All rows are made from the same 14 directions, up to rounding. Whole rows:
(in the rows, 128 means zero)
[[117 104 144 155 156 108 111 174 125  93 127 156 198  99 156 146 170 167
  102 200 103 104 102 158]
 [111 168 140 140 154 120 161 128 170 139 133 101  75 161 136 170 114 130
  135 139 136 122 133 148]
 [142 105  66 130 162 101 107  78 127 115 107 109 139 101 138 179 176 112
  146 161 114 176 132 158]
 [126 157 176 111 170 124 124 125 138  96 129 147 129 175  73 181 137 104
  176 157 135 136 129 105]
 [145 143 162 137 106 134 120 127  89 121 107 167 108 162 102  99 125  81
  143 172 107 137 106  76]
 [124  72  75  56 108 144 111 104 145 165 183 135 148  99 140 110 113 172
  125  94 159 142 176 126]
 [124 122 176 101 142 125  66 109 100  97 154 157 141 142 126 105 162 162
  141 115 146 129 122 116]
 [127  78 153 107 123 144 191 136 107 133 124 128 131 166 133 138 117 162
  114 116 133  65 134 126]
 [137 111  97 150 130 105 170  99  97 106  84 140 135  25 141 143 136 112
   94 178 129 133 125 107]
 [132 138 116 147 149  73  78 152 100 131 155 138 189 143 134 159 144 162
   97 175  81 189 110 159]
 [120 150 157 149 134 116  77 140 115  95 136 165 119 185 117 127 154 133
  145 169  94 130  92 121]
 [124 111 124  48 129 115 124 117  87 128 147 163 108 195 152 117 139 150
  140 158 134  89 147 130]
 [106 135 171 198 138 153 156 154 182  97 115 129 116 136  75 192 131 130
  143 135  74 125  99  98]
 [121 119 104 127 142 108  86 125 152 149 154 145 108 161 163 146 151 169
  125 189 110 157 123 157]
 [100 100 185  62 135 139 185 106 102 128 179 107 134 146 138 151 129 154
  124 110 105 102 172 102]
 [138 128 200  92 141 140 114 130 136 159 153 148 137 105 143  92 119 149
  119 145 197 139 151 109]]

The start of a row, then its end:
[126 133 126  62 116 178 137 139 152 117 130 122 153 122  88  97 114  57
 188  75]	[161  92 167 105]
[143 114  69  70 116  93  78 120  68 127 138 156 146 161 140  94 126 170
 117  93]	[158 116 131 158]
[119 127 154  89 146 116 161 113 117 123 160 148 128 137 121 146 106 148
 125 156]	[168 108 148 110]
[126 120  77 102 116 127 137  94 146 166 182 114 111 145 157 100  95 115
 132 151]	[172 131 151 146]
[144 105  88  98 122 113 116 127 118 167 121 130 138 109 138 141 128 157
 106 121]	[116 172 150 136]
[150  93  89 213 121 133 131 103 143 111 103 128 120 135  86 144 104 161
 121  82]	[175 119  79 139]
[105 154 125 138 108 115 138 150 108 102 184 144 176 105 137  76  92 106
 107 161]	[143  89 118 123]
[121 122 100 121 164 101 104  73 143 118 155 126 108 114 164 148 155 148
 136 175]	[167 144 133 158]
[116 111 117 116 151 106 212 112 120 139 121  90 123  94 167 184 130 144
  95 155]	[110 114 155 147]
[114 136  92 118 155 142 158 134 162  99 110  70 149 146 118 179 158  60
 182 113]	[ 86 105 145 167]
[156 145 129 182 128 118 105 188 134 156  60 117 139 125 124 140 133 150
  97  94]	[100 161  99 160]
[122 130  96 126 138 128 127  79 148 130 128  98  76 104 193 101 151 112
 138 142]	[170 108 135 165]
[124 137 122 111 110 169  91 180 157  87  80 169 140 122  59 127 140 108
 175  69]	[103 102 122  96]
[114 120  78 156 107 126 122 101 107  96 161  92 142 156 136  99 127 110
 136  83]	[115  96 106 159]
[137 121  41 133  83 139  95 157 149 169 115 127 128 142 125 118 125  97
 136 129]	[ 51 175 129 136]
[147 150 153 107 134 106  84 117  71 162 142  68 134 210 165  95 148 127
 125  66]	[112 161 131 179]
[116 126 108  61 127 120 130 122  97 120 163 120 151 177 121 137 131 111
 151 118]	[ 97 118 156 132]
[152  64 173 113 133 157 139  83 105 133  97 131 129 112 115 148 172 120
 145 139]	[105 160 140  81]
[143 114 111 164 134 124 162  98 142 149 141 103 141 113 108 156  99 109
 121 146]	[148 168 129 123]
[113 152  30 121 102 115 129 125 126  94 128 150 121 117 116 122 117  63
 152 170]	[ 95 112 124 122]
[148 127  76 110  99 124 126 146  81 120  71 145 115 144 163  64 135  93
 128 131]	[140  65 113 155]
[140 105 131 139 115 135 115 161 123 114  68 184 125  95  98 142 138 171
 112 118]	[111 123 110  96]
[123 143  52  89 105 127 119 105  95  72 100 157 105 133 120  95 143  53
 176 140]	[122  76 126 118]
[151 135 133 139 133 132  53 120 140 125 156 157 187  87  99  85 126  94
 149 156]	[184 185 120 112]
[134  85 100 190 116 136 154 134 141 129 143 113 163 160  86 160  97 152
 116 102]	[117 127  99 138]
[117 178 110 165 104 126 110 127 129 117 114 124  88 105 159  84 140  65
 132 165]	[ 88 134 108 124]
[ 88 137 125 160 109  96 188 137 112 109 170 147 125  70 135 143  75 200
  52 133]	[121  96 120 104]
[118 120 119 124 124 143 165 129 138 116 143 106 142 110 149  93 106 121
 125  99]	[188  58 134 153]
[132  75 144 139 116 120 177  65  52 114 146 107 109 177 163 105 130 151
 105 122]	[140  75 109 131]
[127 158 167 157 125 116 143 110  87 115 110 101  93 143 141 115 133 118
 114  99]	[113 120 109 125]
[118 142  76 105 105 103 144 131  91 128 124 116 121 132 124 145 115 131
 110  91]	[ 71 135 140 128]
[107 178 141 145 155 110 104 129 140 118 134  51 136  95 144 150 149 152
 114  19]	[109 156 137 177]
[119 161 152 172 134 107 136 146 138 145 147 106 129 106 153 122 104 160
  82 122]	[143 138 116 151]
[125 156 180 118  93 146  92 193 116 147 125 167 132 137 147  61 132 111
 118 160]	[ 84 125 121 100]
[141  96 136 106 141 107 147  95  80 118 128 138 141 117 140 127 129 163
 106 128]	[176 107 132 130]
[123 151 129 153 145 121 147 124 149 140 116  92 106 124 154 155 145  96
 130 165]	[ 93 151 130 146]
[100 163 149 126 143 112 115  77 141 126 144 127  33 124 177 140 162 133
 133 181]	[101 154 134 115]
[153 140 116  94 146  90 139  80  91 149 147 130 147  93 112 138  95 111
 115 150]	[189 185 156 110]
[118 109 102 110 129 174 113  99 177 119 120  91  96 131 154 110 172  86
 185  98]	[129 101 144 152]
[ 96 158 100 159 126 116 120 189 146  88 169 118 209 110 123 116 110 122
 116 118]	[114  88 110 168]
[129 134 129 133 135 154 125 117 194 151 100 128  54 117 123 143 123 152
 144  95]	[170 133 137 125]
[132 103 145 161 168 137 115 117 188 136 128 130 125 118 154 159 166 131
 145 216]	[144 149 119 149]
[113 105 108  61 132 112  72 117  91  99 148 144 155 124 139 130 172 179
 132  83]	[100 127 147 138]
[146  97 115 112 138 104 113 112  78 135 124 109 206  50 168 121 171 108
 101 166]	[ 96 180 145 140]
[125 120 137 189 127 161  90 127 170 108 126  99 120 148 136  96 152 128
 152  79]	[146 101  91 164]
[112 181 115 149 153  74 161 100  92  60 120 146 121  68 105 158 106 125
 107 142]	[167 104 113 114]
[ 92 138 160 200 104 160 145 128 155  95 160 117 100 161 128 110 131  93
 145 156]	[ 72  93  90 107]
[153 111 154 115 113 147  99 131  88 148 143 104 148 252 133  77 140  88
 162 110]	[114 117 114 152]
[136  84 151 139 130 126 155 125  82 110 118 129 138 185 148 121 144 152
 118 139]	[128  69 102 147]
[121 153 129 155 148 139 185  84 177 126 112  91  78  57 133 146 109  93
 134 127]	[188 124 143 120]
[131 183 108 165 138 105 162 110 142 128 161 105 111 175  85 139  51 101
 134 112]	[203 124 114 141]
[119 119  66 100 117 105 185 192 136 161 126 132 153 139 114 183  73 188
  83 102]	[104 108 150 153]
[128 106 197 132 161 137  95 114 129  86 162 157 186 110  91 134 147 151
 144 139]	[173 133 118 102]
[153  92 115 123  94 161  90 114 127 155 139 152 148 123 132  65 136  73
 152 178]	[128 160 127 100]
[ 91 123 179 126 152 145 143 103 166  98 175 127 130 102 100 180 142 138
 149 144]	[103 143 145  85]
[122 126 127 110 172 111  90  59 141 115 166 110 129  86 172 129 174 116
 149 178]	[169 162 146 149]
[ 85 147 160  93 128 148 120 129 144 106 154 119  93 160 151 135 172 105
 164 144]	[ 46 112 145 114]
[155 154 155 175 140 114 130  95 108 149 148  82 155 149 104 132 110  63
 134 147]	[130 203 117 123]
[123  95  99 153 127 162 123 128 199 158 130  84 121  81 184 101 142 149
 122  96]	[165 111 135 182]
[130 129 122 121 104 124 108 139  79 107 101 141 124 120 168  64 150 125
 113 114]	[122  81 111 140]
[148 128  41 107 137 117 122 148 156 137 110 139 150 147  99 147  99 117
 149 123]	[179 119 135 167]
[ 95 109 125 128 123 158 122  93 204 139 171 127  72  68 144 129 118 197
 122  85]	[171 127 149 114]
[142 131 174 103 100 152 125 141 108 177 150 106 137 163 129  77 104 112
 124  83]	[126 147 146 112]
[154 132 110 167 124 140 100 171 156 178 140  70 191 165 141  94 114  94
 130 101]	[135 156 117 195]
[ 91 126 126 158  87 155 150  99 142 109 153 118  77  86 140 102 119 133
 117  94]	[ 96 106 123  91]
[144 141 161 148  98 159 166 146 133 166  76 128  53 156 156  79 111  97
 124 138]	[139  92 116 115]
[135 140 195 184 126 133 151 172 110 128  76  96 146 106 108 150 133 153
  88  57]	[ 76 141 107 120]
[112 133 146 166 104 131 117 118  78  47 121 153 150  97  80 112 139 113
 130  92]	[ 88 105  91  77]
[118 103  70 116 144 130 171 132 133  97  77  84 142 134 100 220 163 116
 153  74]	[ 46 114 142 152]
[126 111 166 200 158 131 122  99 140  78 146 120 151 149  87 160 138 144
 144 122]	[154 121  85 129]
[138 116  81 128 144 137 151 170 189 150  71 143 104 160 113 197 134 124
 152 177]	[101 126 131 149]
[112 120 165 123 145 150 129 153 167 135 114 103 130 118 128 177 167 147
 137 104]	[ 62 149 146 129]
[ 99 162 131 186 142 127 140 140 188 101 143 133 124  88  88 184 115 121
 132 159]	[ 99 155 115 105]
[127 146 139  87 132  97 119 107  64 115 117 142  81 214 129 148 150 135
 140 134]	[ 81 128 126 120]
[144 172 157 156 132 137 144 177 139 134  73 123 118 139 127 108 118  81
 133 138]	[143 102 110 140]
[150 126 118 155  95 148 161 145 145 196 151 115 117 199 147  79  77  67
 130 195]	[141 128 120 136]
[139 180 131 167 146 106 130 126 142 131  87 139  68 140 141 137 129  92
 134 199]	[141 140 104 134]
[121 105 109 134 101  95 161  90  49 110 151 156  99 176 154 114 120 141
  99 189]	[ 95  95 103 109]
[101 160  83 108 125 102 113 119 130 100 170 143 138 125  64 184 104 134
 140 103]	[ 83 172 143  97]
[129 189 113  83 173 103 121 167 150 131  82 116 116 133 155 154 151 100
 149 148]	[141 117 151 182]
